The rows are grouped in 2 ways, from coarse to fine. Each group lies inside one group of the grouping before and may be the whole of it. The rows also spread widely along 5 directions, which tell nothing about the answers.
Some rows, each with its group in each grouping after it:
[ 23 -30  -1  -3 -19   7   8  10 -14  16  -6 -48 -29 -28 -11   5 -22  17
  14  12  -3  11  -6  33 -18  15] => j_628 sino
[ 15 -26   1  -1 -11   0   3  18 -23  13  -5 -34 -25 -33 -22  -1 -28  29
   9  22  -3  15  -8  29  -7  25] => j_628 degut
[ 15  -6  -4  -8 -31  -7  -5 -19   6  31 -17 -36 -20 -12 -17  -8   0  -5
  10  -2 -13  16   1   3 -12  24] => j_628 butig
[ -5 -10 -19   7 -22   7 -17  18  10  -1 -36  -8 -36 -36 -16  -7 -36  11
   4  -4 -17   8  -6  22  17  49] => j_572 Ter
[-32 -26 -18 -28   5   9   5 -37   6  31  15 -13   0  -3  -8 -24 -11   4
  -4   8  -1  30   3 -15 -14  27] => j_572 rasas
[  3 -26   6 -29 -18 -14  -1 -26   5  49  12 -31   2   2 -13 -18  -2  -6
   6   7 -10  28   1   3 -20  38] => j_628 zis
[ -8 -10 -12 -13 -25 -18 -23 -15  22  19 -22   4 -16 -17  -8 -20 -30 -10
 -13  -6 -19  12  -9  11  20  76] => j_572 Ter
[ 29 -16   4 -13 -31 -26 -22   6  19  30 -16 -25 -19 -10  -9 -22 -17 -14
  10  -1 -10  16  -5  20   0  55] => j_628 zis
[-18 -10  -4 -19 -32 -18 -10 -51  11  46  -6 -11   3  17  -4  -8  -4 -27
   2   1 -19  28  -3   1   1  64] => j_628 sino
[-52   7 -37   7 -21  14 -25 -15  40   7 -29  16 -29   6 -15 -30 -25  -3
  13 -14 -19  31  10 -34  11  41] => j_572 rasas
[ 22 -18  -7  -5 -30  -2  -2   4  25  22   2 -38 -38  -1 -17 -24 -30  21
  25  -2 -12  16  20   5 -18  21] => j_628 sino
[ 24 -24  -4  -1 -13   9  12  15 -22  16  -3 -51 -28 -37 -21  -3 -17  29
  16  15  -4  11   0  26 -25   5] => j_628 butig
[-18 -28  -3  -9 -10  10  16 -23 -29  29   6 -34  -3 -13  -6  14  -8   5
   6  17  -2  22 -15  23 -18  24] => j_628 sino
[  8 -29 -15  -6 -11   4  -4  25   9   3  -8 -18 -35 -38 -19 -24 -46  31
   5   3 -10   3   7  20   3  36] => j_572 Ter
[ -7  -8 -10   3 -21   3   0  -7  -6  22 -14 -28 -21 -15 -21  -6  -8  15
  12   6  -9  20   0   5 -13  20] => j_628 butig

New rows, each followed by its group in each grouping:
[ 53 -21   8 -21 -33 -28 -22  11  34  34  -5 -35 -31  -8 -14 -38 -23  -3
  12  -5 -11  13  11  16  -7  42] => j_628 zis
[-20 -27  -2 -10 -14   2  10 -27 -23  35   3 -28  -4  -9  -5   9 -11   1
   1  14  -7  24 -12  23 -11  38] => j_628 sino
[ 33  -3  -9  -6 -35 -13 -17  12  41  21  -8 -33 -41  -3 -25 -44 -34  25
  26  -9 -11   8  32  -3 -13  25] => j_628 butig
[  4 -22   4 -18 -19 -19 -10  -3   7  34   2 -23  -8  -8 -11 -22 -19  -1
   4   9  -9  22  -1  14  -6  48] => j_628 zis
[ 27 -25   2 -28 -10 -18   5  -5   9  39  26 -42 -20  -5 -19 -47 -31  35
  11  12  -3  13  23   9 -25  25] => j_628 butig
[  7 -23   3 -13 -16 -26 -11   0  -8  30  -7 -22  -4 -19  -5 -11 -21  -7
  -3  17  -8  18 -16  28   2  61] => j_628 zis
[-36 -10 -19   8 -22  15   3 -17   1  19  -9 -19 -24   1 -15   1 -16  10
  23   4 -13  28   1   2 -12  23] => j_628 sino
[ 22 -21  -6  -5 -12 -20  -3  21  -5  12  -1 -25 -28 -34 -12 -25 -44  28
   4  22  -4   6  -1  33   3  51] => j_628 butig
[  9  -7   4 -20 -39 -13 -16 -35   8  43 -23 -28  -8   7 -23  -3  11 -29
   5  -3 -18  25  -3  -6 -10  33] => j_628 degut
[ 16 -14  -2   2 -28   2 -11  16   9  22 -18 -33 -28 -16 -21 -10 -13   6
  24   0 -12  20   2  12 -16  21] => j_628 zis
[ 21 -15 -12 -11 -29  18  -5   4  28  17 -21 -35 -36 -22 -28 -15 -14  11
  16 -19 -14  11  17   0 -17   5] => j_572 Ter
[ 22 -23   4 -18 -27  -4  -3   2  25  35   8 -46 -22   2 -23 -29 -15  15
  26  -5  -6  21  22   0 -32   7] => j_628 zis
[-60  -6 -36  11  -7  23 -17 -12   7   0 -31   9 -22 -16 -10  -7 -22   2
   8   4 -14  28 -14 -12  16  39] => j_572 rasas
[-27  -3 -12 -14 -23 -21 -11 -43   6  42  -5  -7   5  10 -12 -17  -5  -9
  -1   4 -17  27   1  -9   0  60] => j_628 butig
[ 17  -5  -2 -22 -36 -24 -14 -33  21  43  -3 -27 -10   6 -18 -28  -3 -12
   5  -5 -13  20  10  -5 -10  45] => j_628 butig
[-40  -3 -13   8 -27  -6 -19  -1  22  26 -16  -3 -17  10 -20 -25 -23   1
  22   1 -19  30   5  -9  -1  48] => j_628 zis
[  6  -6 -11   9 -36  -2 -15   2  21  16 -25 -23 -36  -6 -11  -6 -22  -3
  21  -7 -19  19   3  10   0  37] => j_628 sino
[ 55 -19   5 -12 -29 -25 -10   6  -5  19 -16 -41 -27 -36  -8 -12 -18   2
  -4  12  -8   4  -4  37   0  44] => j_628 butig
[-34  10 -20  10 -32  -5 -18 -20  11  22 -31  -2 -17   2 -16  -6  -6  -9
  13  -1 -21  26  -1 -10   7  51] => j_628 butig
[ 26 -32  -9 -17  -8   7  -5   1   5  11 -12 -30 -27 -39  -5 -15 -23   4
  -2   6  -1  14  -6  18  -3  24] => j_572 rasas
[ 25 -24   1  -2 -20   3   3  22  -9  15  -4 -43 -34 -22 -29  -8 -26  34
  18  14  -6  15   8  19 -15   8] => j_628 degut
[-25  -5 -13   1 -36  10  -5 -33  10  31 -20 -24 -19  10 -18   7   2 -16
  20  -9 -17  29   2  -8 -12  26] => j_628 sino
[-48 -18 -26  -4  -9  35   8 -18   1  17  -6 -14 -15 -12 -27  -3 -10  24
  10  -6 -15  28   7 -14 -11  13] => j_572 Ter
[-23 -14 -17  13 -16  -4  -8  14   6  10  -7  -9 -34  -9 -10 -18 -51  25
  18  11 -11  18   2  20  10  56] => j_628 sino
[ 24 -17  -1  -8 -28  -7 -11  15  33  28  -1 -35 -32  -1 -25 -39 -25  18
  30  -4 -11  21  23   1 -22  19] => j_628 zis
[-29 -16  -7  -9 -11 -18   1 -31 -36  29  -9 -16  10 -24  -1   7 -10  -8
 -12  24  -9  21 -31  26   8  63] => j_628 butig
[-20  -9 -21   0 -24  25  -4 -12   7  14 -29 -19 -23 -21 -25   5  -4  -3
   9 -13 -18  21  -1  -1  -8  18] => j_572 Ter
